There are 9 hidden switches. A switch that is on adds its own fixed numbers to the row, and there is some noise. The rows also spread widely along 15 directions, which tell nothing about the answers.
Some rows, each with its switches (1 for on, 0 for off) after it:
[ -1  26  -9  30 -12  11 -15  15  31 -25   6 -26   1  10 -42  34  -2  16
 -35 -13  16  24 -33 -25   3   6 -19  16 -14   0   8] => 0 0 1 1 0 1 0 0 0
[ -7  11  31  27   6 -19  -6  -2  26   1 -20 -16  11   1  12  25   1 -14
 -24 -36  31  32 -41 -11 -10  -7  44  10   8 -25   6] => 0 1 1 0 1 0 0 0 1
[ 11  11  -5  18 -45   9  19 -17   4   2  21  16  33  -2   2 -17  -8  10
   5   9  17 -26  26   7   5 -18   3  -6   5  12  23] => 1 0 0 0 1 0 0 1 1
[ 21  -8   7   3   9  42 -11 -22  -1  -7  -7 -16 -33  -7 -32 -13  10   2
 -20  24   7   1  11 -17  -8 -31 -14  -6 -21  -5  10] => 1 1 1 0 0 1 0 0 1
[  0  24  17   1  -8  13 -11  24  19   2   0 -19 -17  29 -38   6   3  37
 -24  -6  11  10  -7   1   7   0  20   2  -7  17  13] => 0 0 1 0 1 1 0 0 1
[ 15  20   8  26  -8   7  15  -7  -3 -24  21   0  19  -1 -20 -10  -3  33
   3   8   9 -19 -30  23   9   2 -12  -1  12  22  27] => 1 1 1 1 0 1 0 0 0
[ 26  35   8  -3 -23   5   5  13   0  29  21  -2 -39  44  -4  28  18  24
   0 -16   1   5   2 -10  -6   9  23 -43   6  11  17] => 0 0 1 0 1 1 0 1 1
[ 19  23   1   2   9 -15  -9   3 -17  14  19  -5  25  -8  35  23  -4   5
   1 -33  12  -4 -35  12 -20   7   9 -10 -19  -2 -16] => 1 0 1 1 1 0 1 1 0
[ -4  -6   8 -15   3   3   5   1 -11  -3  14  -9  22   1 -25 -14  -1   8
  15  -3   6 -11 -24  24 -10   8  24  12  -5  10   7] => 1 0 1 1 0 0 0 1 0
[-18   7   8   9   1  -4  -4  14  -7  -4   7  -5  21 -10 -27   6 -15  22
  -5 -14   8 -14 -34  18  17  11   9  24  -5  19   2] => 1 0 1 0 1 1 1 1 1
[ 22  11  20 -17   0   7  -5  12  -7  21 -17 -16  19  -2  22  -8   7   7
 -19  -9  10  17   7   7  -4  -8  24  17 -20   2  -5] => 1 0 0 0 1 0 0 0 0
[ 35   5  13  -1  30  11 -11   8  -2   6  48  -9  -1   9  14  22   6  12
   8 -15  11   0  -7   1 -13   9  11 -19 -15   2 -18] => 0 0 0 0 0 1 0 1 1
[  2  24  18   1  13 -11  -5  -2   0  12 -17  -8 -13  11   5   1   2  16
 -14 -21  18  12 -25  12   3 -18  37  -5 -12  -8   5] => 1 0 0 1 1 0 0 0 0
[  1  -3  -3  35  -7  34 -10  17  34 -38  21 -18   2  11 -63  12  -5  17
 -26  22  17  -6  -2 -27   1 -15 -27  25  10  12   8] => 0 0 1 0 1 0 0 0 0
[ 29  14  -2   9 -14  11  20   3  16  21  23  -4  20  -4  36  24   0   4
  -5 -30  18  -2  24   1  36   4   4   8 -27  19  -2] => 0 1 1 1 1 0 1 1 1
[ 30  25 -10  16 -36   8  -3 -27 -17  14  13  16  19 -31  40  15 -20  -2
  -5  -8  -3 -10  27 -13 -18  -5 -24 -28 -32   0   7] => 0 1 1 0 1 1 0 0 1
[ 23  -2   5  22 -20  13   6  11  35 -17   3 -15 -18  25 -13  25 -45  -4
  -4 -19   9  25  -6   1  32  28  33  -3 -12  14   8] => 1 0 0 0 0 1 0 0 0
[  3   4  14  14 -33 -12  -7  19  -6  11 -25   1  14 -16  10  21 -34   4
 -25 -13   2  12   0 -13 -12   7  26   2   4   3  16] => 0 1 1 1 0 0 0 0 1
[ -2   7   9  21  10   7  -4   4   6 -21  28   3  10  -4 -37  19  -5  12
   2   2  -7 -14 -23 -10  -1  11  -9  19   5  15   2] => 0 0 1 0 1 0 0 0 0
[-22  -5  -6  23   9  -6 -20  -9  -9   9 -19   8 -24 -27  -3  24 -31 -10
 -24  -8  18 -17   2 -20   6 -38  -6   2 -14  -9 -11] => 0 1 1 0 1 1 0 0 1
[ 11   8 -30 -13 -53  12  20   5  -7  22   6  -6  -7  36  -9  -7  -3   1
  11   4  21 -10  27  10  11 -13  -1 -16  -9  17  15] => 0 0 1 0 1 0 0 0 1
[-10 -22   1 -17  23  17  -6  -2   2  -4  18  -1 -27   3 -31  12 -14  22
   9  -9  23   9  -1  -7 -29 -14  44 -28 -28 -15   7] => 0 1 1 0 1 0 0 0 0
[ 24   6  16  47 -30  13   2 -20  -6 -17 -27  -2   4 -21   3  -5 -47  -3
 -15  13  -6  -1  -4  -4   4  -3 -10  -5   0  -1  23] => 0 0 1 1 1 0 0 0 1
[ 23 -19  12  14  20  18 -23  13 -20 -19   7 -32   9  -3 -15   7 -13   5
  -5   4  17   8 -53  -3 -49  -1  -1 -13   4 -20  -6] => 0 0 1 1 1 0 1 1 1
[ 30   2  19  22  21  21   8  -1  20   3  -3 -20  19 -25  36  21   8  -1
 -27 -17  19  18   9 -17  23 -16  -1  33 -19  -3 -11] => 0 0 1 1 1 0 1 0 0
[ 30   9   5  13  -7  24 -11 -28  11   1  29  14  -9  -3   5   0  -1  -3
  -7  13   2 -26  35 -21 -19 -29  -2 -23  -6   0   1] => 1 0 0 0 0 1 0 1 0
[-17  -6  23   1  -6 -11  -9 -20 -13  25 -33  10   8 -36  10   9  -6 -40
 -16 -12 -16  -9   9 -26   0 -17  24  32  -1 -10  -4] => 0 0 0 1 1 0 1 0 1
[ 33   5  41  17  23  23 -23   9  14 -14  34  -9  -6   5 -11  28   7  19
  -8  -1 -10   5 -13 -22 -38  14  17 -15  10   4  -1] => 0 0 1 0 1 1 0 0 1
[  0   3   6  27  36   2  19 -11  -5   5  37  25 -20 -29  -4  39   7  18
   5 -15  -1 -27   1 -22  42 -14  -4   8  -2   9  -5] => 0 0 0 1 1 1 1 1 0

New rows. What belongs after each?
[ 17  11   0  39 -22  -9  18  12  -5  -6  -6   1   2   0   4  28 -23  -2
  -4  -9   3   4 -18  -7  36   8  -6  12  17   9  11] => 0 0 0 1 1 0 0 0 0
[  5   0  -4  -7 -27   0  17  23  10   9   9 -10  43   7  -2   7  33  -8
 -13  -5  25   5   7 -10   9  -9   9  40  20  11   9] => 1 1 0 0 0 0 0 0 0
[  4  -2  -5   7 -10   1   5  16  21  17  19 -16  24  11  14  25  17 -20
  -7 -20  30  -2  10 -12  17 -10   5  31   3   6 -16] => 0 0 1 0 1 0 0 1 1
[ 12  28  38  31  24   7 -29  -1  26 -10  12 -10   5  -1   1  13  -7  31
 -31 -15  18   1 -21  -5 -23 -13  20  -9  -2  -2  -3] => 0 0 1 0 1 1 1 0 1
[  1  24 -22 -12 -40   0  -1  15  -9  11  -6 -10  24  12  -5 -10 -13  15
 -12   1  20  -3   9  15  -4  -7 -10   7 -18  15   5] => 0 0 1 0 0 0 0 0 0
[ 19   8  -8  15  -8  32 -10 -14  36  -2  -3 -18  -6  -5   3  12  -4  -8
 -36  -7  26  20  31 -30  12 -29  -8  10 -38 -11  -6] => 0 0 0 0 0 1 1 0 0
[ -8   1   7  29  12   3  -9 -24  10 -14 -12  -8  42 -43  13  -3 -15 -19
 -22 -12  22   3 -15  -1  18 -22 -10  45 -26 -12 -13] => 1 0 0 0 1 1 0 0 0
[ 28   4 -12  -1 -15  26 -21  36  -2  -7  19 -28  12  14 -16   7  -8  24
 -22  10  17  -5  -4   0 -21  -2 -18  -1  -7  16  -4] => 1 0 1 1 0 1 0 1 0
[-22 -12   2  16  14 -17  -1 -15   5   5   9  11  29 -32  19  19 -28 -17
   5 -29  17 -12  -2   1  21 -10  21  28 -23  -3 -20] => 0 0 0 1 1 0 0 0 1
[ 19  -6   5 -15  -5  19   9 -15 -24  29  15  18 -26 -16  -4  25   4 -11
  16  -5 -33 -12  29 -29   1  12   7 -10 -21   7   1] => 0 0 1 0 1 0 1 1 1
[  2  12  -6  35   0   5  17 -42   2  -4  21  22  -1 -20   2   4 -16   2
  13  -7  10 -34  -2   9  36 -19 -12  -4 -12  14   5] => 1 0 1 0 1 1 1 0 1
[-33 -11   3   3 -20  -7   3  -9 -10   9  -7  14  10 -18 -16  -4 -23  -1
   4  -1  10 -21   9   0  -2 -16  24   9   4   4  11] => 0 0 1 0 1 1 0 0 1
[ 12 -16   2   6   8  22   7  15  26 -11  47  -3  34  -1   0  15  -4  15
   7  -5  26  -9  21  -4   1  -5  11  17  -7  16  -8] => 0 0 1 0 1 0 0 0 0
[ 19  13  12  26 -25   4 -18 -14  -2   8 -25  -4  10 -13  21   3 -18 -25
 -27   1   3  -5   5 -18 -21 -19  -9   2   4  -7  -1] => 0 0 1 0 1 0 1 0 1
[ 32   4  -8  20  -2  29   3  15  29 -20  55  -9  32  -1  -7  18   4  34
 -10  -1  26  -9  11  -3   7  -2 -18   8 -19  26   0] => 1 1 1 1 0 0 0 0 1
[ 13  12  12  32  21  -1 -17   4   0  -5  -7  -6 -14 -19   3  28 -19   4
 -27 -11   4   5 -21 -11  26  -5 -11  14 -14   3 -17] => 1 0 0 0 0 1 0 0 1
[-16   5  23  35 -12  13 -13 -15  33 -33   2  -1  11 -10 -50   9 -34   4
 -12  -2  -7   3 -16 -14  -3  14  13  19 -12   3  17] => 0 0 1 0 1 0 0 0 1
[-15 -13  16  29 -20   3   6 -25  -3 -12  -7  22 -13 -25 -31  14 -31  -8
   1   6 -13  -1   0 -27  -3  -1  24  -5  12 -11  25] => 0 0 0 0 0 1 0 0 1
[ 23   6 -17  20  -2  13  31 -15   6   3 -11 -23  -9   3  14  11  -5  -7
  -1 -21  35  26 -17  12  52 -11  -8   7 -34 -10   0] => 1 0 1 0 1 0 0 1 0
[ 29  -2  10  17 -10  -2   1   9  -6  -8  21 -10  36   1  12  19 -27 -20
  17 -20  -4  -5 -38  16   2  41   8  10   4  15  -9] => 1 0 1 0 1 0 1 1 1
[  3   3  13  -9 -34  -8   0  27 -29  13   8  10  50 -24   0  21   9  10
  -8  -5  -9  11  -2 -25 -41  19  16  11  13  -1  18] => 0 1 0 0 1 0 0 0 1
[ 16  -3   3 -15 -21  10 -12  -5  -6  18 -16 -21  21 -16  17  16   3 -33
 -14 -23  -1  34   2 -23 -20   9  20  12 -38 -22  -4] => 1 0 0 1 1 0 0 1 1
[ 26  -6  20  30  18  23   2  -7  21   5 -15 -27   1 -17  28   7   5  -1
 -38 -13  37  17   2 -12  28 -38  10  18 -12 -17  -5] => 1 0 0 1 1 1 1 1 1
[  2   3   0 -17  -6   9  -9  32  -7   3  26  -2   9   0 -27  24  -8  22
  -1 -10 -17  -9   6  -7  10  25   6  18 -23  32  -5] => 1 0 0 1 1 1 0 0 0
[ -4   4  -6   4   7   6  16  19   6  -4  16 -21   2   0 -29  35  19  18
  -8 -23  18  32 -30 -17  25  11   7  21 -17  -8   5] => 0 0 0 1 0 1 0 1 0
[ -4   4  13   7  20  14 -11   5  21 -22  47  -4  18  15 -36 -18  -9  28
   3   7  24 -31  -5  23   1 -11  10   9  -3  21  -3] => 0 0 0 0 0 1 0 1 0
[ 20  10  -2  29  -4  -6   2  11   4  -3 -30 -32  -7  15  27  14 -49  -5
 -12 -27  36  27 -39  27  31   4   9  -4 -16  -3  -7] => 0 0 1 0 1 1 0 0 0
[ 11  21  19  23 -15  12 -28   7   9 -19 -10 -17  23 -14 -23   4 -13  12
 -37   1  -4   7 -24 -12 -25   6 -10  16 -15   3  12] => 1 1 1 1 1 0 0 0 1
[ 26  -3  22  -3  30  11 -30 -17  20   9  12 -17 -21  16  16   4  -3 -26
  -7 -19  14  -5  -3   2 -14 -17  37 -13 -20  -3 -25] => 1 0 0 1 0 1 1 0 1
[-11  -4 -30  -9 -30  11   2 -11 -11   7   7  12  40 -43   2  18  -6  -2
  -9 -12  15   3  17 -27 -28 -13  -8   5 -39 -13   7] => 1 1 1 0 1 0 1 0 0
[-22  18   1   9 -20 -23 -10  10  -5  12   4  14  15 -11  -7  25 -34   5
  -6 -26  -6 -13  -4  -2  13  13  18  12 -20  12  -3] => 0 0 0 1 1 0 0 1 1
[ -8 -10  21  26  -5   7 -11  -9  10  -9  11  17  -1 -13 -24   5 -32 -15
  -3  11 -16 -37  20 -13  17  -7   5  21  12  22  -1] => 0 0 0 0 1 1 0 0 1
[ -3   0 -16   1 -40  -5  -2  43  -2   8  27  -9  34   9  -6  30  -8  22
  -6 -13  25   1  -6 -11 -20  13  11  -3  14   9   8] => 0 0 1 1 0 1 0 1 1
[-38   7  -1   3  -1  -7 -21   6  -6   0  16  23   2 -12 -46  13 -19  17
  -8   1  -6 -32   7 -13  -3 -11   4  14 -12  16  -3] => 0 0 0 0 1 0 0 0 1
[  4 -24   9  -3  11   6  15  12 -22   9  18  -1  41 -30  18   0  13  11
   8   1  22 -14  -1   9   1 -15  10  26  12   8  -4] => 1 0 1 0 1 1 0 0 1
[  1   9   6  13  -8 -12   2  35 -21  -2  13   3  13  -3  -8  18 -34  39
  -1  -7  10  -8 -27  14  -2  18  12  -7  18  18   8] => 0 0 1 0 0 1 0 1 0
[ 36 -18   8  -9 -13  19  35   2 -32   9  16 -15   4   5   8  -1  19  10
  27   4  12  15 -15   1 -24   7  21 -27  21 -13  28] => 0 0 1 1 1 1 0 1 0
[  4 -23  12  -2  10  30 -17  -4  17   0   3 -11   6  -8 -12  -5   1 -11
 -17   8  17 -12  22 -18 -17 -33  16  19  -7   0 -11] => 1 0 1 0 1 0 1 0 1
[ 36   8  -6  -5   2  11   8 -14 -15  14   2 -16  -3   2  27   3  11   8
  -1 -10  34  27 -10   4 -25 -16   8 -33 -29 -24   5] => 0 1 1 0 0 0 0 0 1
[ 33 -22  -9   1 -18   5  11  -7 -31   2  14  -4  49 -24  38   1 -15 -26
  18  -4  14   6  -8   1 -28   8  -1  -2  -4 -14  -5] => 0 0 0 0 0 0 1 0 1
[  1  14  -4  31  -3  -1   2 -22  -2 -21  -7 -16   2  -4 -28  16   7 -25
  -4  -4   2  10 -53 -14   4   3 -28  23   1 -13   7] => 0 0 1 1 0 0 0 0 0
[ -3  24   0  35 -11 -14  -9 -14   0 -11  18  20 -27  22 -27  11 -45  10
   7  -5   3 -36 -22  16  12  -1   8 -32  11  20   7] => 0 0 0 0 0 1 1 0 1
[-18  -1 -16   3  -4  -3 -12  21   9  21  -6   0 -11  -5   4  26 -21   2
 -30 -19  35  -7  30 -17  24 -35   8  12 -21   0 -13] => 0 1 0 0 1 1 0 1 0
[ 18   3  12  -5  18   4  -7 -14 -31  10  29   6  -2  -9   3  12  10   2
  21  -5  -7 -17 -22  -1 -36   5   7 -24   0  -3  -3] => 0 0 1 0 1 1 1 0 1
[ 16  -4   8  38 -15  16   9 -17  26 -30  15  -4  30   0  -8 -16 -28 -10
  -1   8  24 -14   1  10  13 -12  -5  15   5   8  12] => 0 1 0 0 1 0 0 0 0
[ -3  22  -5   6 -27 -22  27 -10 -19  14  -6  -2 -11  15  -6  25  -9  -5
  23 -39   5  31 -49   9  21  33  32 -21 -11 -15  24] => 0 0 0 0 1 1 0 1 1
[  1 -11   6 -13 -24   5  -8  18  -4  -1  23  10   4   5 -31  25  -7   3
   7   2 -17  -9   4 -25 -38  18  31  -5  16  13  13] => 1 0 1 1 0 0 0 0 0
[ 12 -15   6  -7  -9 -11  20  14 -16  27 -13 -10  -7   6  30  31  -3 -27
  12 -26  12  22 -14  -5  10  11  36   1  14  -8  -1] => 0 0 1 0 1 1 0 0 0
[ 10  -7  25 -17   0  23  -1 -11  -2  10   4   0  -1  -3 -24 -22   3 -29
   3  12 -30 -36  28   6  36   5   7  45  -2  36  -5] => 1 0 0 0 0 1 1 1 0
[ 35 -16  -1  -5   9  15  27  -8 -12  15  22  -7   3  -4  23   8  13 -16
  21  -7   7  -7  12   8  31   1  -3  14 -13  17  -5] => 0 1 1 1 0 0 0 0 1
[  3 -11 -11  38 -20  11  24 -33   0 -17 -23   2  -6 -21  -7  -8 -47  -6
  -4   3  24  -4  -3   5  25 -23  -3  -6 -12  -8  25] => 0 1 1 1 0 0 1 0 0
[ -8 -18  -6  18   7  -1  12  16  26   9  -3 -20 -10  -2   5  49   0 -14
 -17 -34  35  27  -6 -26  41  -8  19  29  -7  -7 -12] => 0 0 1 1 0 1 0 0 1
[  6  14   0   9  -2   6  -2  12   3  -8  47   8  17   6 -30  20  -4  11
  13  -2 -13 -29  -6  -1   6  23 -15  16  -1  31  -4] => 0 0 1 0 1 0 0 1 0
